The rows come from 5 hidden closed curves, with some noise, and rows from the same curve form a group. Each curve winds through 8 dimensions. The rows are also pushed far along 5 directions, which tell nothing about the answers.
In the rows, 128 means zero.
Some rows, each with its group after it:
[121 106 133 119 167 121 134 110 141 135 109 111  96 105 117 137 129  87]
M
[ 89 130 148 151 190 132 163 127 141 142 104  94 132 122 126 152 127  94]
Q
[138 122 155 130 124 141 115 108 165 115 140 121 138 104 142 155  98 115]
E
[132 144  84 124  95 141 119 112 110  76 141 144 126 171 164 106 164 178]
M
[148 142 131 135 159 156 152 109 135 128 116 129 131 159 170 154 123 133]
E
[162 137  93 117 114 134 144  70 172  72 138 132 141 185 165 157 117  80]
Y
[120 138 168 156 160 146 117 120 152 163 111 133 131 124 172 142 105 118]
M
[ 99 143 208 165 165 129 139 134 126 160 114  97 128  64 107  99 106 115]
S
[105 173 144 100 115 108 161 151  58 133 124 109 103 113  71 145 115 174]
Y
[172 106  59 145 105 130 119 148  93 107 172 106 118 146  77 128 162 155]
Y
[146 130 139  97  96  81  96 155  84 133 129 127 101  51  59 108 103 126]
E
[138 133 104 103  74 115 114 102 129  97 124 152 130 151 120 133  97 138]
E
[161 115  72 140 137 130 111 169  78 130 167 123 112 153  79 124 157 174]
M
[157 116  68 146 121 145 135 150 133 122 157 138 134 154 115 136 164 151]
Q
[156 143 158 110 148  97 166 107 105 129  99 109 117  99  71 120  86  83]
Y
[ 99  95 178 157 206 153 141 152 166 177 108 129 167  88 165 151 123 136]
Y
[154 126  57  90  76 148 106 102 153  45 142 160 139 192 161 131 144 148]
E
[140 122  85 121  74  81  85 134 138 103 141 138 120 109  74 119 113  81]
S
[150 141  91 127 141  97 149 135  44 130 128 108 101 145  77 135 132 160]
E
[137 134 149 124  83  95 119 104 107 121 133 123 115  66  66  97  86 131]
S
[116 114 133 119 131 149 108 126 188 108 119 158 134 132 187 129 145 118]
M
[138 110 100 160 194 132 141 145  90 160 130 112 139 177 126 128 151 132]
Q
[117  88 138 159 167 135 113 194  90 184 128 114 111  54  87 121 158 191]
E
[125 120 120 158 107 135  99 198 100 171 171 142 135  93 115 141 152 209]
M
[106 121 125 150 139 178 127 182 125 147 149 157 151 148 171 114 184 226]
Q
[135 138 115 127 187 134 174 136  83 126 123  89 126 154 111 184 126 149]
Y
[137 112 175 142 141 122 123 122 174 154 134 163 124  66 117 103 103 122]
S
[136 113 162 120 119 164 101 106 181 119 114 120 125 125 184 134 120  92]
E
[121 154 171  93 110  95 141  75 140 121  66 112 120 119 111 134  53  35]
Q
[102 146 144 138 165 140 173 120 125 119  96 121 161 145 155 151 117 149]
Y
[135 137 117 101  91 137 121 102 157 100 159 164 134 181 165 142 122 141]
Y
[134 128 139 128  73 134  73 141 166 111 151 177 121  95 133  92 122 160]
S
[ 97 168 180 117 124  93 160 142  83 159 134 113 108  86  71 135  99 141]
Y
[ 86 166 143 166 131 149 148 160  97 136 155 129 127 140 155 130 169 218]
M
[126 106 193 157 161 143 112 138 151 166 131 113 129  67 124 113 110 119]
E
[ 92 157 185 147  84 107 128 117 123 137 129 180 149  65 128  69  95 207]
Q
[126 115 115 102 100 130 126 104 161 112 133 192 161 160 190 128 125 164]
Y
[123 113 103 120 117 154  95  96 153 104 134 167 145 199 188 110 134 149]
Q
[124  95 106 175 140 157  93 159 111 141 174 125 133 135 130  87 182 191]
S
[176  68 133 122 158 157  80 143 190 151 132 125  91  91 143 154 135  78]
M
[116 116 144 143 111 115 122 115 188 132 146 163 165  90 149 123 113 117]
Y
[178  74  48  97  87 120  76 119 144  86 173 159 123 148 102  88 155 119]
Y
[162 134  68  91  42 103  82 125 127  67 135 172 105 135  82 106 114 142]
S
[105  85 135 140 218 151 133 149 126 168 139  80  96 111 126 159 169 113]
M
[136 162  93 144 118 100 160 149  36 120 165  84 114 140  54 122 149 163]
M
[138 117 100 131  84 152  96 109 144  96 151 163 154 163 203 116 153 184]
Q
[132 181 171 116 116 112 162  62 143 104 108  97 133 151 134 158  62  48]
E
[163 113  66 103 129 133 100  96 146  66 132 119 125 185 137 144 128  79]
S
[129 150 149 122 137  89 142 122 147 119  82 137 133  86  90 118  80  68]
S
[122 108 164 153 233 173 146 134 116 174 116  67  82 134 134 155 147 111]
S
[159 158  80 116 106 143 139 129 100  97 140 116 118 192 142 180 138 148]
M
[ 76 147 178 158 119 109 168 155 121 164 125 144 150  54 100 105 125 178]
Q
[152  92 126 132 205 127 151 142 124 157 141  75  83 105  82 165 151  74]
M
[175  88  53 131 117 116 112 122 108 129 171  96  97 165  89 156 154  95]
M
[117 119 146 163 117 131 116 142 141 151 161 183 140  91 136  85 138 206]
S
[ 86  96 189  93 108 123 101 112 207 139 107 150 166  73 171 134  91  81]
Y
[120 131 167 121 114 136 103 118 156 112 114 139 142  88 152 113 103 129]
Q
[122 143 115 140 183 119 165 143  57 153 109  90 104 157  90 146 135 142]
E
[117 102 156 117  77 140  70 121 200 121 128 188 160  77 180 108 107 146]
Q
[134 153 105 106  87 165 128  88 154  77 125 123 136 192 196 176 126 131]
E
[123 117  65 114 114 144 117  93 152  71 153 138 135 204 154 139 149 134]
S
[ 97 149 183 140 141 144 122 130 131 130 109 127 140  89 154 118 110 159]
Q
[104 128 119 125 106 137 122  95 166  96 145 167 159 140 174 133 122 164]
S
[ 72 158 185 137 166 142 161 107 163 125  86 115 146 127 166 137 106  96]
S
[111 119 164 120  88 116  94 142 159 122 120 164 169  65 140 100 103 146]
Q
[156 103 140 148 166 130 123 118 145 161 147 102 126 122 120 154 112  76]
E
[ 80 144 157 148  92 145 124 126 169 122 139 150 168 125 180 117 135 153]
Q
[134 153 112 138  81 101 129 106 116 119 144 124 125 154 104 130 107 112]
M
[105 151 151 137 179 142 147 121 112 128 125  95 129 145 148 137 137 120]
M
[134  69 111 146 129 143  91 180 129 179 140 120 117  77  93 139 148 150]
E
[ 85 121 162 153 211 177 144 140 173 154 120 130 157 142 200 156 148 134]
E
[136 145 144  99 104 112 129  97 172  95 123 154 133  99 123 127  88  92]
Y
[102 170 113 149 157 145 152 141 100 117 104 109 124 164 170 165 153 155]
S
[108  80 126 122 154 138 110 107 215 120 119 161 174 117 191 133 130  87]
Y
[134 100 152 116 110 132  84 128 170 115 121 145 149  76 144 112 109 113]
Q

New rows. What belongs after each?
[151 135 123 124 144 149 117  78 160 112 107 116 120 189 180 159 105  67]
M
[139  81 139 113 182 158 123 134 189 160 112 147 130 133 172 167 125  98]
Y
[157  84 111 143 105 120  92 142 154 141 171 177 123  88  97  85 136 162]
S
[157 108  92  83 128  96 143  89 130  92 126  93  81 123  68 146 122  45]
M
[172  65  88 132 115 146  82 148 140 145 145 144 116 112 136 125 159 152]
E
[115 160 147  97  63 107 141  73 172  76 147 155 138 129 153 125 102 110]
M
[128 126  86 108  97  92  96 139  93 116 167 149 132 140 107 138 125 163]
E
[ 83 186 185 139 106  96 150 105 106 135  87 135 124  81 111 106  80 142]
M
[ 83 140 152 113  85  98 131  95 185  98 106 173 181  85 150 106  91 111]
Y
[ 87 142 160 181 129 121 122 151 136 160 171 179 153  89 141  93 136 213]
S
[127  91 158 165 193 148 121 169 129 178 145  93 124  64  97 154 132 141]
E
[123 134 202 127  99 131 120 105 211 147 117 169 143  75 167 110  88  88]
Y
[124  93 102 157 145 140 103 180  83 164 151  97  89  90  96 128 183 175]
M
[139 134 113 102  89 111 115 109 149  90 143 159 131 115 114 108 114 123]
Y
[122  97 121 167 157 130  76 158 126 171 173 148 115 113 134 126 148 164]
S
[145 137  92 138 107 137 126 133  86 101 162 103 120 141  98 150 135 181]
E
[133  64  77 147 133 134  83 184 131 151 174 140 138 108  89 108 172 159]
E
[123 133 155 113  54 137  90  91 189  96 142 142 150 121 157 134  85 102]
E
[194  82 140 122  97 116  77 105 171 143 152 123 118  82 102 129  87  57]
E
[145  66  73 155 117 137 102 155 130 139 160 144 142 109 117 105 177 178]
S
[166  94  88 152 136 130  88 150 111 156 143 125 107 134 102 130 139 129]
M
[141 153  82 137 116 145 152 139  56 110 121 112 107 168 128 139 165 210]
E
[150  60 100 153 151 146  85 155 147 144 165 139 135 121 128  98 169 142]
E
[121 162 123 157 197 126 196  94 107 135 104  93 125 186 128 156 119  92]
Q
[120 144  73 125 100 144 138 117  98 100 126 133 130 208 144 137 150 174]
E
[105 101 142 131 185 152 123 146 174 166 132 135 150 136 180 183 135 109]
M
[155 105 114 121 177 101 144 123 143 140 101 118 126 120  70 136  94  47]
Q
[111 130 130 144  76 119 102 143 107 144 151 110 129 115  89 113 125 136]
E
[141 160 158 140 188 167 169  93 112 113 103  73 109 174 161 163 120 111]
E
[134  80  90 139 142 106 108 134 124 147 153 134 120 111  99 112 151 125]
M
[132 133 111 151 152 107 155 169  69 147 135 103  86 101  53 121 155 158]
M
[121 154 146 122 189 138 169 129 103 136  63 100  92 134 117 157 113 112]
S
[157  93 104 140 113 161  93 137 190 130 169 180 139 137 180 128 154 158]
Y
[187  88  62 138 136 137 111 140 128 111 166 114 104 131  99 136 166 125]
S
[176 118 149 104 104  85 112 109 169 141  95 143 105  65  78 140  56  41]
M
[ 74 155 152 157  63 100  92 155 153 134 155 179 158  70 136 102 119 176]
S
[153  87  84 135 137 112 107 120 119 145 157  98 116 142  99 141 138  80]
M
[118 121 137 157 192 157 120 167 129 164 116  95 136 136 161 157 152 110]
M
[122 167 127 116  80 124 155 141 100  99 126 134 131 130  86 100 126 165]
Q
[140  99 136 154 191 138 121 124 176 153 150 143 126 121 148 137 132 103]
S
[108 154 143 127  57 123 110 120 159  97 152 165 138 121 153 109 127 158]
M
[127 124 210 120 140 159 117 116 196 149 113 142 135  87 187 126 106  97]
Y
[ 98 133 154 127 122 115 113 122 170 132 110 156 160 114 151 114 101  97]
M
[117 142 162 108 101 125 126  65 186 108 115 122 130 125 178 153  93  57]
M
[147  57 124 128 142 148  67 149 194 161 166 152 119 106 141 147 136 110]
M
[164  67 130 151 221 150 121 120 169 171 132 119 108 133 146 142 140  78]
S
[ 98 141 136 147 111 143 104 157 137 138 134 141 162 130 175 129 141 155]
M
[125 158  88 147 139 159 143 134 108 111 131 119 148 217 167 151 153 149]
Q
[109 152 150 107  91 108 151 103 135 119 116 179 158 127 154 116  99 164]
Y
[ 97 103 125 180 150 158  93 151 160 165 162 165 161 160 199 117 163 176]
M
[105 111 118 158 127 131 143 159 130 149 150 149 147 105 125 115 163 188]
Q
[152  54 118 133 155 157  84 162 166 179 136 123 127 130 147 135 157  87]
Q
[ 99 134 131 135 171 158 147 139 153 150 114 152 137 150 207 184 147 166]
M
[172 139  67 100 155 126 155 108 114  98  86 106 108 189 132 185 124  72]
M
[129  70 110 127  64 124  54 139 184 126 190 175 124  86 100  88 137 147]
S
[145  85 108 165 110 111  86 164 107 175 187 121 130  90  69 111 139 150]
E
[119 121 143 156 118 112  98 176  93 158 149 136 122  59  74  80 135 179]
M
[ 78 138 150 152  75 114  95 111 150 136 149 178 169 109 172  87 119 172]
M
[158 110 146 145  91 111  86 129 177 141 130 158 134  77 128  99 104  90]
M
[ 71 140 168 167 114 124 115 154  94 172 129 143 145  76 143 105 132 215]
Q
[ 84 157 155 125 164 135 180 136  96 154 103 142 146 139 166 153 132 195]
Y
[152 105  80 144  96 117 102 112 140 124 175 144 136 173 132 127 137 120]
M
[113 181  94 122 119 138 165 156  68 104 129 111 124 168 134 170 158 196]
M
[150 123 112 137  94 138 124 100 165 102 151 145 128 137 158 125 138 128]
S
[149 120 138 135 167 135 165 108 143 130  99  94 117 106 121 149 121  80]
S
[ 87 181 178 126 121  97 164 132 121 144  67 133 134  74 124 144  84 119]
M
[125 186 135 104  18 100 128  66 117  61 110 158 144 124 136  92  78 156]
S
[153  80 104 103 110 114  96 116 159 124 119 155 124 100 111 123 109 106]
Q
[124 139 169 104 129 105 130 121 171 137 117 150 156  93 125 144  75  78]
M
[130 151  87 118 107 122 137  69 122  87 133 117 135 208 158 144 125  99]
M
[100 215 158 126  76 104 168  91  87  79 131 113 142 132 131 135  96 164]
E
[142 103  84 104 127 141 126  86 184  84 127 147 140 165 173 162 127 100]
S
[185  67  59 114 186 131 123 128 122 109 127 120 123 168 109 133 150 103]
Q
[170  95  85  95 162 154 130 126 142 123 102 119 107 169 137 166 139  88]
Q
[165  99  83 142 120 114 106 118 134 137 162 118 116 162 106 139 131  87]
M
[ 87 174 155 153 148 109 175 128 116 138 110 145 155 118 108 115  99 152]
Q
[124  86 133 142 154 118 119 130 173 138 141 132 133  86  87 109 121  90]
Q
[132 188 109 106  57 100 142 107  76  65 111 125 101 127  87 101 116 156]
M
[169  81  96 132 129 139 100 137 165 128 163 164 110 116 112 111 148 142]
S
[195  45  77 143 143 139  79 133 165 153 181 136 131 132 123 138 145 101]
E
[144 150  94 148 142 145 134 150  60 135 134  76  85 162  97 164 150 156]
M
[ 70 134 156 161 214 164 163 154 103 176 106 103 141 162 174 150 161 164]
Q
[144  76 140 119 156 138 104 143 158 147 105 106 107  81 110 135 131  81]
E
[130 107 157 116 183 121  99 145 118 170 114 109 101 115 113 128 116  78]
E
[128 159 171 150 168 108 137 117 103 151  98  91 102 108 110 131  95  78]
S
[ 75 173 173 173 102 103 141 157  87 174 130 118 125  82  91 122 113 173]
M
